There are 4 nested groupings, the coarsest first. Each group lies inside one group of the grouping before and may be the whole of it. The rows also spread widely along 13 directions, which tell nothing about the answers.
In the rows, 128 means zero.
Some rows, each with its group in each grouping after it:
[104 138  83 143 108  78 117 113 167  92  91 145 186  79 141 137 173  96
 158 141 114 119  74  94 125  97 136 151 144 134 138 136  76  76 134 183
 121 185  44] -> sig j402 Tefu vateg
[121 135 126 119 138 121 111 138 147 102 127 109 146  98 135 130 149 135
 126  92  89 136  76  97 105 124 128 116 142  99 138  70 112 138 122 134
  70 152  98] -> Gipos j687 Ran mobat
[142 109 148 107 157 144 170 129 190 168 108  73 101 137 142 120 142 133
  58  79 149 173 145 128 152 133  70 151 106 123  91 153 132 128 124  77
  78 185 152] -> sig j818 Vumo Sos
[151 135 128  83 133  98 123 144 182 157 126 121 113  94 130 117 139 129
  95 127 108 163 112 109 173 132 119 131 129 199 105 109 120 111 129 148
 127 180 100] -> sig j995 bomu Danuf
[ 86  85 101 170 108 118 129 152 155 170 114 167 119 149 154  98 141 121
 125 163 103 124 159 151 152 164  95 110 136 108 123 168 169 124 141 149
 177 155 143] -> Gipos j755 tem Sonad
[166 147  82 136  59  82 178  37  99  90  71 128 152  99 126 104 133 134
 147 160  81 121  63 123 161 119 133 116 185 169 148 131  98  93 130 189
 113 196  87] -> Gipos j864 zuzab Gatot
[131 184 209 100 107 165 127 109  76 138 135 133 133 217  92 159  43  99
  89 156  89 137 165 178 139 114 113 133  98  98 109 193 156 186 169  51
 106 106 213] -> Gipos j553 kubif Nav
[128 123 143  46  74 116 138 106 108 171 105 112 134 142  92  98 104 114
  91 127  53 141 116 165 135  86 109 134 163 147  92 133 226 106 172  50
 141 179 201] -> Gipos j687 vaz non
[116 127 142 115 185 120 131 143 104 122 159  68 134 149  90 154  87 106
  93  65 134 126  88 129  87 172  84  97 115  94 116 156 151 174 101  88
  54  91 135] -> sig j995 rora keza
[125  93 113 101 109 131 161  93 147 145  54 109 137 107 125 120 166 152
 132 108 148 114 113 141 142 120 102  94 141 186 121 165 160  88 107 131
 115 154 134] -> Gipos j687 lel Fadem
[106 133 114 145 125 124 135 113 130 119 110 124 134 131 134 138 128 130
 121 122 135 124 120 123 121 124 117 141 116 119 120 154 134 132 120 112
 114 137 125] -> Gipos j553 mel leves
[109 135  89 172 112 142 155  81 104  58 103 109 147 134 122 136 127 190
 145 119 155  90  97 106 107  95 162 162 107 147 137 183 121 124 104 146
 102  89 116] -> Gipos j864 zuzab Vanoz
[140 187  81 148 120  93 129 124 143  64 148 135 128 103 112 145  96 154
 115 143 180 120  73  89 163  99 194 196  83 216 102 172  63 124 100 191
 102 110  57] -> sig j402 nifon narov
[131 130 148  84 111 121 114 146 116 130 129 150 128 139 105 118 105 141
 126 152  86 121 112 141 160 139 144  80 137 179 115 146 156 144 129 156
 128 109 147] -> Gipos j755 Kodi gatut
[150 132 166 108 126 151 167  92 155 149  95 103 117 131 134 137 150 112
 107 102 142 163 149 135 159 120  87 123 127 112 112 128 101 125 138 101
 112 171 143] -> sig j818 Laso giv
[109  85 110  98 154 116 145 108 126 150 133  85 106 117 106 124 153 131
 130  78 118 133 103 129 114 167  78  96 148 140  97 123 201 119 126  96
 178 143 142] -> sig j818 fubon sovi
[171 165  79 186  86 119 188  72 114 118 108 109  94 100 132 113 137 144
 109 107 185 141 116 114 172  88 139 184 136 124 113 114  70 116 104 139
 109 141 103] -> sig j818 Laso fep
[118 136 122 127 134 121 121 155  99 122 176  96 131 118 107 114 126 123
 111  73  91 135  85 109  87 104 136 138 164  36 118  66 140 146 127  82
  93 106 140] -> sig j402 Tefu Nopu
[107 105  74 127 139  94 128 102 140 125  92  76 144  76 130 126 144 143
 116  84 109 110  78 107  81 109  94 145 136 137 125 112 202  90 119  88
 110 176 118] -> Gipos j755 tem Kurul
[121 163 149 150 108 132 144 100 133 107  97 142 146 145 147 150 129  99
 125 143 138 140 135 130 142 116 114 139 112  90 129 163  66 140 137 133
  88 153 108] -> Gipos j553 mel Kedo
[133 143 183  79 149 145 123 122 145 104  94 117 175 161 103 168 108 119
 116 129 118 120 119 135 133 121 114 107  99 171 136 206 106 139 127 138
  61 125 127] -> sig j995 bomu kabuk
[126 167 205 176 105 182 103 150 122 100 151 218 124 205 148 140 116 141
 172 206  57 135 182 136 188 163 163  72 115 100 167 110  54 205 147 223
 146  90 133] -> Gipos j687 Ran Folag
[169 172 129 124  78 132 110  97  67 133  98 153 150 113  99 122 117 138
 158 160  90  99 108 137 154  70 162  98 174 163 151  85 130 115 114 146
 122  95 139] -> sig j402 nifon roraf
[144 134 151  80 119  99  93 175 139 139 156 147 133 112 126  92 119 109
 109 134  16 159  80 120 147 152 130  70 184 100 123  53 133 153 148 152
  91 170 123] -> Gipos j755 bapuv fudim
[ 86 102 146 128 125 120 136 140 160 152 133 156 123 142 150 121 164  83
 129 133 107 161 142 139 149 185  85  89 148  61 110 140 111 140 156 137
 167 171 120] -> Gipos j553 kubif Nav
[143 167 148 175 131 170 201  35  91  43 141  76  84 134 129 155 140 201
 145  92 152 143 126  91 128 120 150 166 104 111 130  94  81 156 123 132
 139 108 119] -> Gipos j864 zuzab Gatot
[100 139 185  52 155 135  91 136 148 108 133 122 153 133 103 167 119 125
 134 121  79 136 103 120 111 136 122 106  96 177 108 131 166 143 155 110
 134 140 133] -> Gipos j687 vaz non
[ 96 152  89 116  73  84  95 167 107 117 178 165 146 138  94 109  99 103
 115 147  98 122  99 126 133  84 183 185 147 116  92 154 140 125 161 127
 161 103 123] -> sig j995 bomu Danuf
[128 181 147 131 150 123 116  72 138 117 110  73 137  95 142 178 119 121
 123 113 101 155 111 102  91 107  88 174  86 132 120  75 149 125 157  60
 120 192 111] -> Gipos j864 zuzab Vanoz
[ 68  93 200 110 176 179 107 153 143 100 136 148 141 159 124 175 174 134
 187 108 134 119 140 130 113 200 108  26 105 110 133 151 114 171 123 170
 155  67 122] -> Gipos j687 lel Fadem
[ 84  74  99 121 155 120 137 165 157 131 151 111 123 121 118 108 164 131
 118  78 157 129 100 114 117 158 119 110 147  98  99 154 138 123 106 131
 132 106 116] -> sig j402 nifon roraf
[128 156 119 181 142 128 129  89 136  84  85 125 151  88 150 175 163 132
 176 117 164 112  93  99 124 144 115  99 106 143 157 111  58 128  93 189
  88 132  50] -> Gipos j687 lel Fadem
[ 94 129 115 118 119  85 118 118 137 128 127 128 156 124 115 139 130  81
 131 130  96 134 103 126 119 133 103 135 140 122 113 145 144 113 152 127
 149 168 101] -> sig j995 rora keza
[129 153 165 100  84 154 163  62 110 125  69 129 136 146 121 149 141 124
 133 138 142 133 157 153 150  80 119 138 125 132 113 165 125 112 151  88
 140 144 163] -> Gipos j553 mel leves
[ 56 102 171 104 158 140 149 154 173 127 171 117  99 165 126 154 140  91
 104  93 176 167 161 142 126 188  86 135  81  59  59 202 130 156 173  90
 179 129 144] -> Gipos j755 tem Kurul
[ 72 137 149 111 126 128 139 100 137  67 149 130 132 155 122 159 137 125
 140 123 106 146 123 111 113 129 138 166 105 107  96 156 127 141 171 115
 179 149 123] -> Gipos j553 mel leves
[165 174 109  97  87 106  94 167  85 188 151 132 120 108  92 100  84 101
  84 117 135 129  95 150 147  77 150 136 157 123  88 108 152 137 119  76
  80  86 159] -> sig j818 fubon sovi
[119 176 162 139 141 158 104  92 150  82 107 148 142 129 134 193 148 148
 175 151 146 119 145 102 143  99 147 152  69 192 131 143  90 128 136 162
 165 118  91] -> sig j818 fubon sovi
[101 119 142  98 160 133 136 142 150 127 147  75 129 125 113 134 139 127
  95  66 125 146 111 110  94 107 109 158 118  89  98 124 155 126 136  63
 109 136 145] -> sig j402 Tefu vateg
[147 111  89 137 140 118  93 174  83 135 140 114 156 127 101  90 101 161
 112  97  52  89  56 117  99 128 136  72 182 113 158  90 178 158  73 133
  34  79 149] -> sig j818 Vumo Sos

New rows. What belongs after each?
[143 121 171  48 104 139 151  87 158 117  60 118 149 136 114 128 133 150
 115 142  82 133 123 142 162  99 119 109 133 202 117 176 158  99 152 130
 111 185 154] -> Gipos j755 bapuv fudim
[144 179 176 104  84 134 129  96 104 123 148 139 126 184 111 129  88 104
 109 161  30 161 144 145 152  94 128 164 140 103 110 114 142 151 194  94
 152 173 173] -> sig j818 fubon sovi
[140 138 143  90  93 122 131 147  70 205 131 121 124 149  79 109  88  79
  88 109 147 127 135 185 144 114 103  94 163  92  94 159 171 141 124  60
  98  78 193] -> sig j995 rora keza
[130 176 112 105  71  85  82 132  65 129 137 176 153  88 105 123 121  88
 163 153  88 117  74 131 132 100 165  93 181 114 120  72 122 132 138 140
 136 105 107] -> Gipos j553 mel Kedo
[122 128 165  50 124 121  94 161 165 123 135 171 143  99 119 134 181 105
 162 130 122 146  98 115 167 144 150  64 150 159 103 116  76 123 140 191
 150 123  85] -> sig j818 fubon sovi
[136 108 166 114 137 182 121 157  88 169 146 122 107 186 100 106 104 163
 108 109  90 115 155 157 131 130 118  76 146 106 129 132 194 173 109  88
 110  58 218] -> sig j818 fubon sovi
[130 139 115 157 112 136 139 136 138 119 126 129 114 130 138 113 132 155
 115 119 126 132 119 115 148 122 143 136 126 112 129 112 104 146 114 145
  90 125 123] -> Gipos j687 Ran Folag
[159 157 128 151  84 143 123 174 121 163 142 134 120 153 140  69  83 148
  56 138  89 144 128 134 150  82 157 158 149  70 128 120 116 160 119  97
  22 118 174] -> Gipos j864 zuzab Gatot
[115 158 162  68 118 114 109 152 140 140 139 140 146 108 100 153 138  75
 129 118 160 146 109 135 143 111 136 122 123 120  85 146  91 121 151 113
 131 113 111] -> sig j402 Tefu Nopu
[100 128 175 116 124 166 140 121 148 124 107 128 150 164 124 154 151  98
 127 110 153 142 158 141 131 107 107 137 111  68 109 180  98 136 152  97
 120 124 146] -> sig j818 Laso fep
[127 148 150 135 117 141 118 136 124 108 141 153 118 120 136 129 138 148
 141 135 113 131 129 116 147 124 153 108 129 113 129  98 103 147 131 159
 131 106 122] -> Gipos j755 tem Kurul
[ 90  98 141 106 114 115 144 191 156 148 178 146 111 197 120  85  98  92
  72 126  84 165 126 155 155 193 110 110 140  55  86 186 131 178 161 126
 108 148 162] -> Gipos j687 Ran Folag
[ 96 128 149  81 125 127 110 122 131 159 110 133 142 123  98 164 144  98
 148 128 157 124 148 148 134 118 105 120 109 168  95 170 163 104 150  97
 198 109 137] -> sig j995 bomu Danuf
[169 182 217  56 173 163 109  87 129 126 124  85 110 130  97 190  95 149
 121 113  87 157 134 118 139 120 105 120  77 223 112  80 168 159 145  79
 142 145 157] -> sig j818 Laso fep
[121 144 146 165 150 119 118 137 146 133 112 141 157 122 152 154 133  74
 144 139 145 137 106 129 134 202  80  58 119  79 146 153  48 161 112 175
  66 136  70] -> Gipos j864 zuzab Gatot
[144 115  65 168  82 112 152 137 103 188 131 117 101 110 129  58 132 141
  90 112 115 130 123 138 146  87 124 149 189  78 117  79 168 107 107  92
 121 133 161] -> sig j402 nifon narov
[137 182 122  72  93  80 109 137 128 113 162 134 135 111  92 123  92 106
 100 142  86 150  79 114 148  80 172 184 131 171  82 123 132 117 165 117
 138 154 116] -> sig j402 Tefu vateg
[157 149 166 121 159 131  99 143 126 185  94 110 158  88 133 155 150  73
 134  97 134 135 116 134 120 141  64  49 149  80 155  70  91 137 102 112
  48 126 105] -> sig j995 bomu kabuk
[153 132 125  79 117 118 122 158 147 128 151 122 116 110 119  94 138 147
  94 102  97 151  85 106 153 105 158 127 159 141 103 100 114 131 121 140
  85 136 125] -> sig j818 fubon sovi
[131 132 115 186 160 144 139 118 108 108 132  86 112  86 147 134 158 160
 135  64 147 121 102  96  93 135 111 104 138  52 151  51 110 148  86 122
  75  99 108] -> Gipos j755 tem Kurul
[ 65  89 109 149 127 142 155 133 165 102 137 119 114 153 149 111 163 161
 108  98 129 140 143 106 110 114 134 181 119  75 102 160 147 127 139 101
 149 144 142] -> Gipos j553 mel leves
[127 163 151 117  63 124 144  75 117 112  79 167 151 143 122 145 124 101
 147 181 120 124 146 157 170  97 131 132 125 144 119 183 106 108 169 150
 157 156 132] -> Gipos j755 tem Kurul
[107  87  92 144 145 130 126 133 121 152 125 107 102  91 126 114 168 169
 151  83 127 111 105 117 112 159 107  79 148 133 130  70 189 127  95 126
 158 105 131] -> Gipos j687 Ran mobat
[134 141 128 120  96 126 150  77  94 114  78 122 166 124 102 139 140 116
 154 129 121 104 107 140 129  88 122 112 153 132 139 153 124  98 128 130
 124 126 129] -> sig j402 Tefu vateg
[129 137 154 133 135 151 125 106  99 135 125 114 132 123 118 140 150 127
 154 108 101 127 127 126 116 119 110  92 157  88 141  67 137 133 124 108
 140 112 141] -> sig j402 nifon roraf
[ 70  57 135 126 134 155 138 198 207 177 120 157 123 186 140  99 155 138
  95 138 152 131 186 150 161 145 110 128 105 125  99 247 153 120 129 132
 154 120 166] -> sig j402 Tefu Nopu
[132 128 141  79  92 107 142  95 137 147  74 109 171 103 134 116 153  80
 121 119  90 152  91 142 123 114  84  98 174  84 122 123 118  99 156  97
  79 201 124] -> Gipos j864 zuzab Vanoz
[149 173 164 127 110 175 135  70  60 130  96 118 129 116  95 166 143 142
 174 115 173 102 146 143 134  72 137 104 134 136 133  96 128 121 112  96
 152  53 155] -> sig j402 nifon roraf
[127 146 145 136 109 142 127 108  78 124 158 129 112 141 106 127 132 149
 149 122  75 130 141 125 127 101 143 133 157 100 131  63 155 142 147 112
 185 100 156] -> sig j995 bomu kabuk
[113 178  96 120  80  96  84 118  75 111 126 164 148  75  88 153 120 115
 178 146 161  89  84 130 130  80 180 131 131 168 101 120 142 109 133 139
 174  67  97] -> Gipos j755 bapuv fudim
[ 98 117 133 164 115 145 137 134 118 127 137 156 120 158 139 117 142 132
 133 134 115 128 145 134 140 149 127 105 142  66 131 143 114 154 128 142
 142 109 141] -> Gipos j553 kubif Nav
[ 78 148 134 164 154 112 122 123 166 139 156 128 105 122 152 168 133  87
 136 136 163 168 146 122 131 191  81 149  69 109  85 142 114 147 164 116
 200 160  89] -> Gipos j864 zuzab Vanoz
[115 114 102 133  76 115 147 133 152 150 122 164  98 134 149  79 148 148
 108 157 104 149 148 129 177 108 147 155 150 137 101 136 142 114 145 140
 172 166 143] -> Gipos j553 mel Kedo
[124 146 115  87  60  88 136 130 102 136 147 142 145 148  90  98 101  84
  96 137  86 142 106 150 147  83 148 170 172  97  91 160 137 117 174 104
 133 147 150] -> sig j995 bomu kabuk
[149 169 129 143  95 132 139  91  74 125 113 131 139 119 105 137 122 118
 150 134 136 114 114 140 144  96 135 112 154 113 134 106 105 124 117 129
 122  97 128] -> sig j402 nifon narov
[195 152 128 104 104 121 125 118  42 171 141 119 105 106  84  91  97 143
 126 121  69 121  88 145 154 124 134  51 207 144 137  30 170 145  96 120
 112  89 168] -> sig j402 nifon roraf
[115  88 129  99 152 147 144 161 160 125 129 108 127 132 115 109 154 155
 104  81 159 127 108 116 135 133 133 103 139 128 110 167 118 126  93 136
  81  95 133] -> sig j402 nifon roraf
[120 129 130  46 105  88 113 146 132 155 128 128 152  87  94 125 155  75
 126 101 130 144  87 135 134 109 124 107 169 123  89 121 125  99 151 112
 132 138 110] -> sig j995 bomu kabuk
[127 145 133 195  95 150 155  56 125  82  79 172 121 114 162 150 183 170
 202 177 129 114 159 115 175 125 143 110 123 158 164 107  75 113 129 221
 201 137  88] -> Gipos j755 tem Sonad
[102 120 192  92 161 159 139 110 117  90 118 123 146 172 111 169 126 126
 147 115 112 126 124 138 118 179 101  59 112 119 130 177 122 170 127 132
 111 105 143] -> Gipos j553 mel leves
[122 139 138 120 133 144  69 178 146 163 133 159 134  97 134 132 163 129
 149 123 138 123 127 114 137 105 145  98 133 129 123  85 118 131 112 138
 128  85 115] -> sig j818 fubon sovi
[117 105  79 164  93 116 160  92 126 130 123 129 107 136 136  93 156 151
 132 129  88 130 130 123 146 115 123 156 164 119 119 118 162 105 141 137
 190 166 137] -> sig j818 fubon sovi
[ 98 137 146 131 143 119 109 137 163 132 134 139 137 110 146 152 149  96
 145 134 132 151 118 115 130 172 103 106 111 110 115 127  95 140 145 145
 142 149  85] -> Gipos j864 zuzab Gatot
[147 169 119 143 111 115 141 141 119 120 146 123 121 149 109 123  77 125
  74 127 155 134 115 128 159 104 152 169 109 137 107 179  92 152 109 134
  59 103 124] -> sig j995 rora keza
[123 110 136 148 118 149 149 152 101 161 140 127 118 158 116 103 136 122
 111 102 138 128 150 151 138 133 112 100 159  52 127 141 120 150 114 115
 107  81 163] -> sig j995 bomu kabuk
[128 130 179  59 122 139 157  85 164 135  94 101 120 148 132 135 132 132
  93 125  77 171 146 133 146 113  93 147 117 157 100 139 165 119 169  72
 137 215 168] -> Gipos j553 mel leves
[137 141 150  76  85 129 134 119 130 134 139 136 121 171 107 104 106 131
  95 147  57 152 134 141 160  89 144 161 144 146  94 148 164 128 174 102
 149 164 177] -> sig j818 fubon sovi
[126 154 108 154 102 102 155  86 103 122 122 118 135 133 112 138 114 100
 127 133 119 128 113 136 133 113 111 159 135 109 116 144 127 117 144 115
 148 153 121] -> sig j402 Tefu Nopu
[118 124 125 121 162 129 151 116 184 101 134  81 113 128 137 139 145 146
  92  83 135 157 110  94 125 127 110 177  97 135  99 146 117 127 130 114
 104 174 108] -> sig j818 fubon sovi
[175 222 189  78 101 144  99  91 105 115 105 138 130 105 104 176 101 137
 147 155 113 135 118 127 164  79 162 123  98 210 124  73 105 144 142 125
 116 119 126] -> Gipos j687 Ran Folag
[ 83  84 132  82 130  96 156 154 176 146 152 109 111 147 127 103 130  86
  73  99 110 172 119 144 132 180  80 130 135  73  67 184 158 132 172  95
 140 192 145] -> Gipos j755 tem Kurul
[ 71 132 101 163 140  86  88 145 142 176 100 133 184 113 128 170 130  26
 137 125 172 112 120 147  94 145  57 123 109  80 119 187 133 113 130  99
 116 138  85] -> sig j995 rora keza
[131 162  91 187 104 115 152  93 123 123 106 125 111  98 153 131 143 134
 123 123 167 134 124 111 140  98 128 172 120 109 121 112  95 121 113 123
 115 146  98] -> Gipos j553 mel Kedo
[130 121  65  96 105  81 131 129 171 118  90 105 166  65 130 107 171 113
 106  86 151 127  48  99 123  77 136 158 160 134 105 146  97  74 110 136
  51 174  72] -> sig j818 fubon sovi
[ 72 103 170  75 150 156 122 126 168 102 128 107 131 137 119 155 169 147
 144  91 109 142 130 113 104 131 119 126 103 129 104 127 165 130 161 100
 169 139 142] -> Gipos j687 Ran mobat
[ 97 108 126 152 140 124 125 152 139 151 154 143 118 134 132 120 150 107
 141 128 120 141 135 132 140 173 100  91 145  83 118 114 125 140 128 145
 171 124 118] -> sig j402 nifon narov
[112 141 152 108 125 145 118 142  92 142 143 110 126 147 112 127 106 123
 102  98 108 132 126 138  99 102 121 127 136  67 110 117 168 160 132  50
  91  98 180] -> Gipos j553 mel Kedo
[117 132 142 118 122 148 134 104 117  86 108 109 145 111 124 140 156 156
 143  94 127 114 108 112 105  91 141 122 136  99 135 114 123 122 125 120
 101 111 130] -> Gipos j755 tem Kurul
[108 134 127 128 122 124 112 114 126 104 130 137 124 143 115 135 105 163
 138 157  62 118 123 122 133 125 139 138 113 182 120 132 192 133 149 139
 177 141 141] -> Gipos j755 bapuv fudim
[ 94  96  94  64  92  69 114 149 186 156  82 142 182 115 122 100 131  78
  95 143  84 132  78 143 136 123 101 129 147 165  98 203 167  82 155 127
  99 218 114] -> Gipos j687 vaz non
[106 115  93 148 146 125 123 114 157 103  87 117 134  93 138 147 152 184
 147 124 153  96 111  99 128 116 135 134  91 214 132 153 154 103  93 163
 131 123  95] -> Gipos j755 Kodi gatut
[104 149 109 140  79  95  97 129 116 116 115 181 191 128 119 137 130  53
 159 158 104 115  95 138 131 111 134 117 160  77 129 155  83 122 154 161
 125 137  92] -> sig j818 Laso giv
[118 128 140 109 161 133 119 150 123 128 147  89 119 122 108 136 109 139
 101  80 123 130  99 123 104 138 113 112 118 107 106 120 167 155 117  87
  84 105 145] -> Gipos j755 bapuv fudim
[ 93 136 121 137  79 119 150  91 127  95  87 132 175 142 129 141 146  88
 138 124 129 123 107 140 114  96 117 151 139  70 120 180  97 108 155 122
  99 163 112] -> Gipos j687 lel Fadem
[ 73  71 147 134 185 152 163  87 175 100  94 104 128 141 132 173 191 157
 169  99 167 119 154 113 126 183  79  92  90 176 131 192 138 115 112 166
 192 130 101] -> sig j995 rora keza
[123 142 127 142 137 120 145 141 122 135 172  93  86 122 124 117 111 121
  85  84 131 160 114 123 126 140 113 150 128  59  88  95 137 159 136  83
 109 132 138] -> Gipos j755 bapuv fudim
[ 99  64  88 152 132 109 127 129 142 175  91 135 141  97 140 108 196 119
 167 116 108 112 127 129 127 166  73  59 180 116 151 106 162  91 109 158
 180 145 107] -> sig j995 bomu Danuf
[108 161 121 149  79 116 105 130 127 139 108 180 154 125 131 134 127  93
 145 169 132 119 129 142 152 103 141 138 120 126 120 152 104 120 145 148
 138 130 108] -> Gipos j687 vaz non
[124 119  65 201 110 102 152 117 121 127 128 143 121 144 131 106 110 124
 119 141 128 115 113 129 152 152 118 138 138 123 127 168 122 138 109 167
 133 135 112] -> sig j818 Laso giv
[124 146 124 127 152 108 132 136 183 113 142 108 125 125 140 142 128 106
  91 107 136 162 101 102 138 142 109 165  98 124  98 152  86 138 135 133
  89 178  86] -> sig j818 fubon sovi
[ 62 118 137 119 147 111 135  72 113  49 119 101 192 111 110 180 191  81
 202  84  95 117  73 100  58 135  98 108 155  46 139 112 108 105 161 131
 170 151  73] -> sig j402 Tefu vateg
[129 130 140 127 101 152 161  77  99 113  82 128 128 138 126 131 149 158
 146 127 128 115 137 136 140  99 129 109 141 134 136 143 133 123 118 124
 128 117 152] -> Gipos j553 mel Kedo
[117 115  86 150 135 131 142 144 134  91 140 101 132 138 113 111 119 190
  94  92 134 106 101  98 114  87 165 183 119 143 128 167 139 130  94 133
  76  93 129] -> sig j995 bomu kabuk
[143 129  83 136 133 120 157  90 157 139  94  62 100  78 139 114 140 189
  84  81 129 136 102  96 121  80 113 193 109 188 112  86 187  94 105  77
 102 186 130] -> Gipos j687 vaz non
[128 175 198 115 120 167 107 122  84 123 152 152 128 170  94 168 103 104
 152 139 116 135 155 149 143 123 135 105 113 101 115 122 114 178 154 110
 161  71 161] -> sig j818 Laso fep
[152 119 134  64 114 133 160 131 117 155 126  93 111 102  95 100 148 130
  96  72 164 144  99 136 149 101 131 106 171 119  89 118 126 112 109  92
  92 105 152] -> sig j402 nifon roraf
[191 210 175  85 119 122 103  93  72 139 117 122 138  98  87 170  93 108
 141 137 108 131 103 136 151  99 129  96 132 185 134  69 114 142 127 120
 106 108 122] -> sig j995 bomu kabuk
[137 158 176  99 110 134 161  69 116 102 113 135 108 128 119 158 138 123
 153 145 131 148 137 139 172 148 120 102 117 158 109 132 102 135 159 155
 181 146 123] -> Gipos j755 tem Sonad
[135 188 129 138  77 117 100  85  98 115 116 181 126 106 125 147 126 140
 171 187  89 121 128 120 165  91 170 139 130 190 131  86 128 120 151 157
 207 134 111] -> Gipos j553 kubif Nav
[174 135 103 124  86 125 177  91  82 125 137 111  88 137 104  84 115 170
 105 114 102 132 104 132 169 109 150 130 174 146 111 111 141 133 115 137
 125 120 159] -> sig j818 fubon sovi
[ 70 111 179  76 144 166 131 133 164  82 103  96 181 163 116 163 152 118
 120  76 134 127 117 126  81 105 114 134 101  64 117 192 117 137 150  81
  59 126 143] -> Gipos j687 Ran Folag
[136 136 112 157 129 126 141  95  83 107 106 118 130 106 117 142 126 143
 153 113 144  95  97 130 122 149 115  75 138 129 145 127 130 138  94 153
 108  91 116] -> Gipos j755 tem Kurul
[ 94 108 145 121 155 154 122 147 166 123 136 124 123 137 126 146 158 140
 131  99 148 137 141 113 128 133 122 132 101 126 106 149 131 139 127 122
 152 111 128] -> sig j818 Laso fep
[ 94 151 163 110 142 140  81 131 161 124  98 138 157  97 134 179 156 115
 160 130 136 125 134 116 115 102 121 126  92 143 118 119 134 115 147 115
 145 132 104] -> Gipos j755 bapuv fudim
[132 128 127 115 147 141 120 158 139 178 121 104 119 139 113 130 107 122
  81  97 172 125 130 146 132 121  99 129 103 139  97 181 159 139 104  78
  78  99 159] -> sig j818 fubon sovi
[110 122 133  95 116 142 139  91 129 112  57 102 187 106 107 160 176 122
 148  90 178  98 115 129 103  57 119 136 130 128 132 181 116  80 120 102
  91 111 118] -> sig j995 bomu kabuk
[169 118  69 179  91 137 133 103  85 165  65 107 130  95 137  78 138 193
 126 113  74  86 101 127 121  78 123 100 187 135 183  48 192 109  73 118
  64 127 160] -> Gipos j687 Ran mobat
[150 127 164 156 168 144 177  82 141 117 111  86  96 123 156 144 146 139
 121  97 117 157 132 118 141 192  62  77 122  95 145  92  99 156 116 144
  99 174 116] -> Gipos j755 tem Kurul
[ 89 151 165 123 138 130  95 161 154 139 114 151 165 119 147 163 152  56
 134 118 166 144 127 130 114 131 100 105 110  47 115 150  65 146 137 110
  77 124  95] -> Gipos j553 mel Kedo
[118 129 122 137  65 119 142 115 101 157 114 158 127 132 126 102 149  96
 147 140 100 135 132 156 154 128 117  97 179  64 121  99 125 127 153 129
 156 141 143] -> Gipos j687 Ran Folag
[106 138 116 126 131 104 106 116 147 105 119 106 160  75 143 134 166 115
 141  94  69 140  70  88  87 105 115 138 151  84 139  42 128 112 140 113
  99 190  84] -> Gipos j687 vaz non
[111 141 125 196 113 153 101 126 131 148  98 141 144 131 161 133 143 141
 144 140  84 116 150 122 110  95 112 137 127  89 161  78 149 131 126 113
 116 143 136] -> Gipos j687 lel Fadem
